There are 7 hidden switches. A switch that is on adds its own fixed numbers to the row, and there is some noise. The rows also spread widely along 8 directions, which tell nothing about the answers.
Some rows, each with its switches (1 for on, 0 for off) after it:
-1.1, 6.4, -3.7, -1.9, -19.5, -16.8, -9.3, -22.7, 5.7, 6.8, 17.6, 4.0, 19.1, -1.6, 14.2, -8.3, 5.3, -34.6 -> 1 0 1 0 0 0 0
-4.6, -1.3, -10.1, 12.4, -15.3, 17.5, -12.0, -8.9, 7.4, 13.8, -15.4, 10.3, -0.8, 19.4, -18.4, -2.4, -6.4, -35.6 -> 0 0 0 1 0 1 0
-2.8, -3.7, -9.2, 8.7, -9.6, 10.8, -0.3, 25.3, -19.7, 9.3, 4.6, -25.7, -32.0, -13.6, 5.8, 10.0, -6.4, 12.3 -> 0 1 0 0 0 1 0
-10.6, -7.0, -13.2, 1.6, 2.8, -8.1, 20.6, 12.5, -15.6, -14.4, -3.1, 4.3, -11.5, -3.1, -16.4, 1.3, 16.1, 7.5 -> 0 0 1 0 0 1 1
-13.9, -8.5, 4.7, -20.6, 20.8, 5.1, -9.9, -8.9, -13.6, 0.6, -5.1, 20.8, -0.1, 22.1, -39.5, -14.7, 34.3, 2.7 -> 0 1 0 1 1 0 1
-7.8, 4.0, -20.1, 17.7, -32.5, 8.8, 32.6, 5.3, 0.7, -4.7, -14.1, -0.8, -14.5, 2.8, -4.8, 14.7, -2.8, -22.2 -> 1 0 0 0 0 1 0
3.5, -4.4, -12.9, 14.6, 4.3, -33.7, 16.1, 16.0, -8.3, -9.4, 1.8, -11.3, -18.8, -7.3, 5.0, 6.1, -9.5, 7.4 -> 0 1 1 0 0 1 1
-14.1, -4.2, -13.4, -1.0, -12.3, 6.9, 14.3, -1.7, -9.9, -3.3, -7.7, 6.6, -0.6, 7.3, -17.7, -4.2, 14.4, -8.8 -> 1 0 1 0 0 1 0
-19.7, 8.5, -11.4, -2.4, -34.2, 36.3, 14.2, 12.8, -31.5, -5.3, 0.5, -11.6, -23.5, -20.0, -10.0, 10.7, 35.8, 12.9 -> 1 0 0 0 1 1 1
-17.5, -43.4, -4.7, -21.8, 11.6, 9.6, 35.0, 0.4, -14.3, -0.3, -2.5, -11.0, 5.0, 21.4, -18.7, -8.2, 25.1, -10.5 -> 0 0 0 0 1 0 0
-9.9, -26.8, -20.6, 18.5, -14.6, -17.3, 20.3, -17.0, 6.6, 13.2, 8.0, -3.2, 5.9, -11.8, -19.8, 7.0, 0.1, -15.0 -> 0 1 0 0 0 0 0
-12.7, -47.7, -2.7, -26.2, 33.6, -35.0, 52.5, 3.0, -4.0, -8.3, -11.3, -20.8, -3.0, 37.4, -20.3, -8.8, 8.6, -3.7 -> 1 1 0 0 0 1 0
3.9, -10.7, -13.5, 16.5, 16.3, -20.7, 19.5, 23.2, -5.0, -13.4, -15.8, 3.0, -14.0, 16.1, -3.7, -7.3, -20.6, -1.1 -> 0 1 1 0 1 1 0
-3.2, -18.3, -7.0, 9.1, 12.4, -5.2, -11.1, 6.3, -10.3, 12.0, 5.3, -20.3, -11.3, -11.3, -3.3, -3.9, 1.5, 13.7 -> 0 0 0 1 0 1 0
-9.1, 17.0, -4.6, 0.2, 7.5, -38.4, -1.5, -9.5, -2.4, 1.4, 5.0, 13.9, -15.0, -3.5, -28.8, 3.5, 18.6, 7.8 -> 0 1 1 0 1 1 1
-3.2, 31.4, 5.3, -18.5, -13.0, -4.4, -20.1, -7.7, -7.2, -18.3, 8.7, 17.8, 8.4, -0.8, 10.4, -13.0, 26.5, -9.2 -> 1 0 1 1 1 1 1
-15.5, -25.7, -8.7, -19.6, -5.6, 38.5, 17.5, 20.0, -39.4, 10.6, -9.4, -36.4, -23.2, 17.6, -1.4, -1.8, 17.7, -3.8 -> 1 0 1 0 1 1 0
-2.3, 28.5, -6.8, 10.5, -12.9, -35.4, 1.6, -11.6, 12.2, -19.5, 6.6, 32.9, 6.5, -11.2, -9.5, 0.8, 11.6, -10.7 -> 0 0 1 0 0 1 1
-4.7, 10.4, 8.8, -18.0, 0.0, -12.2, -4.1, 5.4, -5.2, -16.9, 12.3, 4.5, 2.7, -5.3, 15.3, -14.4, 19.0, 5.8 -> 1 0 0 0 0 1 0

New rows. What belongs after each?
0.9, -4.2, -0.7, -15.3, 6.2, -9.4, 11.4, 16.7, -10.1, -17.5, -7.7, 2.7, -3.7, 27.2, 6.6, -16.3, -4.7, -12.1 -> 1 1 1 0 0 1 0
0.6, -9.4, -5.0, 6.8, 12.2, -19.7, 7.8, 9.3, -1.8, -11.5, -10.1, 0.8, -8.5, 10.5, -7.9, -5.9, -0.9, -0.4 -> 0 1 0 1 1 1 1
-13.4, -4.9, -16.1, 10.7, 5.4, -19.3, 15.2, -4.1, -9.2, 20.3, -7.6, -10.1, -32.5, 5.3, -37.2, 18.0, 12.8, -2.6 -> 0 0 1 0 0 1 1
-13.7, 1.2, -7.8, -10.5, -8.8, -5.9, 1.1, -20.1, -3.2, 8.8, 6.6, 22.5, 4.9, 8.3, -37.5, 1.8, 20.9, -16.4 -> 0 1 1 0 0 0 0
-15.3, -13.1, -0.3, -13.7, 13.2, 0.5, 10.9, -0.5, -15.0, 10.1, 4.6, -6.1, -11.4, 8.6, -23.5, -1.5, 26.9, 1.2 -> 0 0 0 0 1 0 0
-15.9, -13.6, -20.8, 7.6, -7.4, 4.8, 24.9, 3.4, -16.9, 9.2, -10.6, -7.3, -20.6, 4.4, -36.4, 11.8, 7.0, -0.6 -> 0 1 1 0 1 1 0
-1.9, 18.5, 3.0, -28.9, -20.4, -18.2, 2.3, 1.3, -9.9, -18.2, 16.7, -4.1, -1.1, -0.5, 19.1, -1.0, 18.0, -12.4 -> 1 1 1 0 0 1 1
-7.6, 10.9, -2.6, 3.5, 4.9, -30.9, 4.1, 4.0, -1.5, -11.6, 11.0, 7.2, -9.9, -18.8, -6.1, 0.9, 20.0, 17.0 -> 0 0 0 0 0 1 1
5.6, -5.0, -19.7, 29.8, 14.0, -46.7, 27.2, 18.9, 1.7, -7.6, -7.3, -7.5, -24.4, -5.4, -3.9, 10.7, -25.5, 11.7 -> 0 1 1 0 0 1 0
2.8, -7.6, -3.6, 3.1, 5.3, -8.9, 16.7, 17.7, 3.8, -13.4, -10.4, 0.7, -6.9, 19.5, 8.3, -6.8, -13.3, -17.1 -> 0 0 0 0 0 1 0
-9.0, -6.6, -9.2, -9.5, -13.9, 2.7, 20.0, -6.1, -14.8, 10.1, -0.5, -12.0, -9.3, 15.1, -7.0, 5.0, 7.6, -24.3 -> 1 1 1 0 1 0 0
-0.5, -12.7, -6.8, -6.0, 7.1, -19.4, -1.2, -14.3, -3.4, 16.2, 6.4, -12.8, 0.6, 13.9, -2.6, 2.3, 6.3, -29.4 -> 0 0 1 1 0 0 1
-3.0, 0.7, -17.0, 25.5, 8.4, -11.3, 11.8, 15.7, -17.4, 2.5, 3.5, -4.4, -24.1, -19.2, -6.4, 7.7, 1.8, 19.0 -> 0 0 1 0 1 0 0
-4.6, 6.1, 8.5, -10.5, 11.6, -16.8, -20.6, -9.5, 4.2, 25.3, 8.6, -7.3, -17.0, 13.9, -11.6, -2.7, 8.2, -13.7 -> 0 0 0 0 0 1 0
0.0, 1.2, 1.6, -10.5, 7.2, -18.9, -8.1, 4.3, -9.5, -3.7, 10.6, -7.6, 2.5, 0.1, 18.1, -16.4, 5.1, -0.7 -> 1 0 1 0 0 1 0
-0.1, 13.7, -10.0, 7.6, -5.6, -24.7, 16.7, 2.1, -2.1, -2.1, -2.9, -2.4, -20.1, 4.6, -2.4, 11.6, 1.8, -15.3 -> 0 0 1 0 1 1 1
-15.8, -14.9, -10.8, -9.9, -2.0, -29.6, 22.4, -22.3, -2.4, 8.7, 2.4, -9.3, 0.1, 9.6, -20.0, 2.3, 21.1, -16.1 -> 1 0 1 0 0 1 1
-5.8, -12.3, -4.9, 5.1, 6.8, -12.5, 12.4, 10.4, -7.0, -10.7, 2.8, -3.4, -6.0, -4.9, -1.5, -7.8, 13.0, 6.9 -> 0 0 0 0 1 1 1
-1.5, -14.7, 1.1, -17.3, 17.1, 2.5, -2.0, 7.2, -20.3, 2.6, 2.0, -12.0, -3.4, 16.9, 4.8, -8.6, 10.0, -8.7 -> 0 0 1 1 1 0 0
6.6, 13.2, 3.7, -2.3, 15.8, -28.9, -18.0, -1.2, 6.8, -13.7, -2.8, 19.4, 7.3, 20.1, 6.5, -21.5, -0.4, -17.9 -> 0 0 1 1 1 1 1
-7.4, -9.9, -18.2, 15.5, 18.6, -16.7, 14.9, 0.8, -12.5, 5.7, -8.5, -1.4, -19.7, 0.8, -28.1, 9.3, 10.1, 6.9 -> 0 0 1 1 0 0 1
3.3, 11.0, -0.5, 4.5, -12.4, 2.1, -7.5, 14.5, -5.7, -12.6, -1.0, 0.9, -7.1, 4.0, 21.7, -11.2, 1.1, -13.8 -> 1 0 0 0 0 1 1
3.5, -23.3, -11.2, 8.9, 25.2, -21.5, 18.5, 27.9, -11.1, -13.6, -9.4, -7.0, -14.0, 12.3, -2.4, -11.0, -17.6, 8.8 -> 0 1 1 0 0 1 0
-11.8, -5.1, -10.0, -4.9, 10.9, 9.3, 11.2, 14.2, -27.3, -5.1, -13.8, -10.8, -19.5, 6.9, -14.7, -3.1, 16.7, 17.4 -> 1 0 1 1 1 1 0
4.9, 7.7, 4.6, 7.2, 6.8, -10.5, -23.4, 10.9, -2.4, 7.3, 1.5, -3.0, -17.9, 11.7, 5.7, -11.8, -6.8, -9.0 -> 0 1 0 0 1 1 1
4.1, -9.5, -13.1, 19.2, -8.5, 1.6, 7.8, 17.4, -3.8, -14.4, -9.0, -3.7, -6.3, -5.1, 12.7, -2.0, -6.2, -6.6 -> 0 0 0 1 0 1 1
-7.6, -37.0, -3.1, -18.7, 3.0, 7.1, 5.1, -8.3, -13.1, 6.1, 3.5, -17.0, 15.7, 14.1, 0.3, -16.6, 14.4, -15.2 -> 1 1 0 1 1 0 0
-4.9, 9.2, 4.6, -20.4, -1.2, 7.6, 10.1, 29.7, -23.7, -33.6, -0.4, 3.3, -12.4, 3.6, 12.6, -14.7, 21.8, 17.1 -> 1 1 0 0 1 1 1
-14.1, -18.8, -18.6, -10.5, -8.5, -20.5, 31.4, -18.5, -9.1, 10.6, -4.2, -20.3, -9.0, 6.4, -30.2, 16.3, 13.8, -7.7 -> 1 1 1 1 0 1 0
-7.2, 10.2, -6.7, -12.8, -17.2, -5.2, 11.9, -3.3, -3.8, -7.4, 3.5, 7.8, -1.0, 5.9, -6.0, 4.3, 11.5, -19.3 -> 0 0 1 0 0 1 0
0.4, 4.3, 1.3, -2.9, 12.5, -24.8, 0.0, 5.1, -8.3, -8.2, 7.3, 0.3, -11.3, -6.0, -0.8, 0.1, 13.9, 9.8 -> 0 1 0 1 1 0 1
-13.3, -3.0, -9.5, 11.7, 3.8, -20.4, 13.9, -6.5, 5.7, -20.0, -6.5, 27.2, 10.9, -2.9, -23.0, -15.5, 21.0, 6.0 -> 1 0 0 0 0 1 1
0.4, -18.1, -23.6, 35.1, -15.7, 9.5, 22.1, 7.7, -3.5, 18.8, -21.7, -11.9, -26.0, 20.4, -12.1, 12.7, -21.9, -36.4 -> 0 1 0 0 1 0 1
-3.8, 2.3, -13.0, 7.5, -21.7, 0.4, 13.8, 7.5, -12.0, -14.5, 5.1, 1.0, -1.7, -12.4, 7.8, 2.3, 8.2, -10.0 -> 0 0 1 0 1 1 1
1.1, -31.1, -21.1, 21.1, -10.0, -8.9, 7.2, 2.5, -7.4, 11.6, 3.7, -24.5, 0.0, -8.1, 9.7, -1.9, -12.3, -19.2 -> 0 0 1 0 0 1 1
-13.6, 2.7, -7.7, -1.9, -19.2, 3.5, -5.8, -25.3, 0.3, 13.4, -1.0, 8.6, 9.7, 10.4, -19.1, -8.5, 15.7, -29.6 -> 1 0 1 0 1 1 0
-14.5, 13.1, -9.0, -11.7, -35.1, 18.7, 26.0, 3.0, -13.1, -44.7, -2.5, 21.8, 11.5, -14.4, -2.7, 0.9, 40.7, 4.1 -> 1 0 0 1 1 1 1
-6.8, -22.1, -18.3, 9.7, -10.6, 4.3, 5.5, -2.7, -9.5, -1.1, -4.5, -7.8, 5.6, -3.0, -6.2, -3.8, 9.4, -13.5 -> 0 0 1 1 1 1 1
-1.8, -2.0, 2.2, -13.2, 4.7, -0.6, 12.2, 20.2, -10.6, -11.2, -2.2, -5.2, -18.4, 15.6, 4.4, -2.5, 10.3, -7.5 -> 0 0 0 0 0 1 1
-5.6, 9.5, -2.3, -13.5, 0.3, -10.1, 29.2, 11.4, -18.6, -13.7, 1.0, -4.2, -17.9, 8.2, 7.5, 4.7, 16.2, -2.1 -> 1 0 1 0 1 0 0
-10.6, -30.4, -23.4, 16.9, 6.9, -30.3, 36.3, 1.6, -10.2, -2.4, -11.1, -10.1, -8.7, 2.1, -23.9, 2.3, 2.9, 6.5 -> 1 1 1 0 0 1 1
-10.6, -3.1, -3.1, -1.3, 14.7, -8.7, -25.9, -10.9, -10.7, 16.3, 5.7, 0.6, -3.9, -4.1, -25.3, -10.8, 19.7, 13.3 -> 0 0 1 1 1 1 0
0.4, -6.3, -4.1, 5.8, -0.6, -15.1, 0.9, -0.9, 3.6, -0.5, 7.3, 6.7, 0.2, 0.9, -3.0, -5.6, -1.7, -11.1 -> 0 1 0 0 0 0 0
-5.3, 2.4, 2.5, -24.2, 3.7, -29.2, 6.6, -7.4, -2.5, -0.4, 10.0, -3.6, -3.3, 16.1, -2.8, 0.7, 17.6, -22.0 -> 0 0 1 0 0 1 1
3.0, 13.3, -13.3, 17.2, -14.3, -9.0, -7.7, 0.5, -3.7, 6.3, -1.8, -10.3, -13.9, -7.8, 11.7, 5.4, -10.5, -10.1 -> 1 0 1 1 0 1 0
-9.6, -14.2, -13.2, -2.4, -12.6, -23.3, 21.5, 0.7, -13.8, -18.9, 17.0, -3.9, 9.9, -30.2, -4.3, 0.5, 23.3, 15.9 -> 0 1 1 0 1 1 1
-8.1, -11.9, -0.2, -3.7, 20.4, -35.3, 10.6, -0.2, -4.9, 0.5, 4.1, -9.4, -10.1, 1.4, -12.1, -8.0, 11.4, 19.7 -> 1 1 0 0 1 1 0
-0.1, 0.7, -2.1, 2.1, -5.0, 19.3, 11.0, 11.4, -6.8, -4.6, -21.0, 7.3, -11.2, 39.4, 5.4, -11.4, 0.7, -39.8 -> 1 0 0 0 1 0 1
3.4, 10.5, -2.0, 15.7, 0.5, -32.1, -3.3, 9.0, 4.0, -23.3, 10.3, 7.7, 4.9, -21.4, 22.4, -14.5, 3.0, 12.2 -> 1 0 0 0 0 1 1
-13.1, 16.0, 2.0, -18.4, -15.2, -7.7, 3.3, -7.5, -11.3, 17.0, 6.6, -19.4, -29.5, 3.5, -6.6, 16.9, 26.9, -11.9 -> 1 0 0 0 0 1 1
-1.1, -5.5, -5.4, 5.4, -1.2, -27.3, 18.7, 1.3, 8.6, -17.1, -9.3, 9.9, 3.0, 15.6, -3.1, -11.1, -2.5, -16.1 -> 1 1 0 0 0 1 1
1.3, -26.6, -4.1, -27.0, 0.4, 15.5, 25.5, 33.6, -25.4, -17.2, -4.2, -23.4, -11.1, 26.6, 18.9, -7.3, -6.1, -15.2 -> 0 1 1 0 0 1 0
-2.8, -14.7, -9.5, -2.1, 12.9, -32.7, 26.9, 12.0, -4.2, -20.0, 2.4, -8.6, -9.5, -12.3, -6.0, 5.2, 4.8, 24.1 -> 0 1 0 1 0 1 0
-6.7, -0.3, 3.5, -15.5, -2.6, -7.5, 1.0, 3.9, -11.3, 9.7, 15.9, -25.3, -18.4, -7.7, 7.5, 7.4, 15.6, 2.4 -> 0 0 0 0 1 1 0
-1.8, 11.2, -3.4, 3.3, -6.1, -14.1, -10.3, 8.7, -11.2, -0.4, 18.7, -14.6, -15.5, -35.1, 9.1, 8.5, 11.5, 25.0 -> 0 0 0 1 0 1 0
-9.3, -2.6, 0.9, -25.0, -22.1, 21.1, -10.7, -7.1, -7.2, -8.0, 10.7, 14.8, 22.1, 9.5, -2.6, -16.9, 21.8, -28.5 -> 0 0 1 0 0 1 0
-4.9, -42.5, -24.7, 0.1, 2.7, -5.8, 47.8, 17.2, -12.2, -22.2, -15.7, -12.2, 2.8, 12.1, -11.6, 1.8, -5.2, -3.1 -> 0 1 1 1 0 1 0
-4.2, 19.9, -4.7, 11.5, -7.0, 30.9, -35.7, 22.0, -27.0, -0.4, -4.6, 13.2, -16.7, -4.3, -5.4, -20.7, 5.8, 16.5 -> 1 1 1 0 1 1 0
-11.7, -3.1, -10.2, 10.2, 7.1, -14.4, -3.0, -12.4, 7.2, -3.5, -3.5, 31.1, 12.4, 5.2, -35.1, -14.5, 9.5, -8.1 -> 0 0 1 0 0 1 0
1.3, -18.9, 5.9, -22.5, 35.1, -33.4, -5.0, -1.9, -9.9, -9.9, 6.8, -1.5, 12.8, 20.5, 5.1, -26.1, 12.5, -1.1 -> 1 1 1 1 0 0 1
-0.3, -13.6, -3.3, -9.0, 20.3, -30.8, 10.3, 11.2, -11.0, 1.2, 5.6, -18.8, -16.2, 7.8, 1.9, -3.6, -2.1, 5.4 -> 0 1 1 0 1 1 0
-12.6, -0.2, -12.5, 4.6, -4.1, -14.8, 2.7, -13.4, -13.6, 16.9, 16.3, -8.0, -7.8, -18.9, -14.3, 6.1, 22.5, 7.4 -> 1 0 1 0 0 0 0
-8.6, -30.3, -20.0, 20.7, 18.7, 0.6, 14.2, 12.5, -21.5, 15.9, -16.1, -7.4, -23.9, 19.9, -34.8, -0.1, -3.4, -2.7 -> 0 1 1 0 0 0 1
-2.7, -41.8, -16.3, 15.9, 8.2, -9.8, -4.3, -7.8, -0.1, 29.6, -5.6, -18.8, 2.3, 19.7, -19.3, -12.5, -18.9, -26.8 -> 0 1 1 0 0 1 0
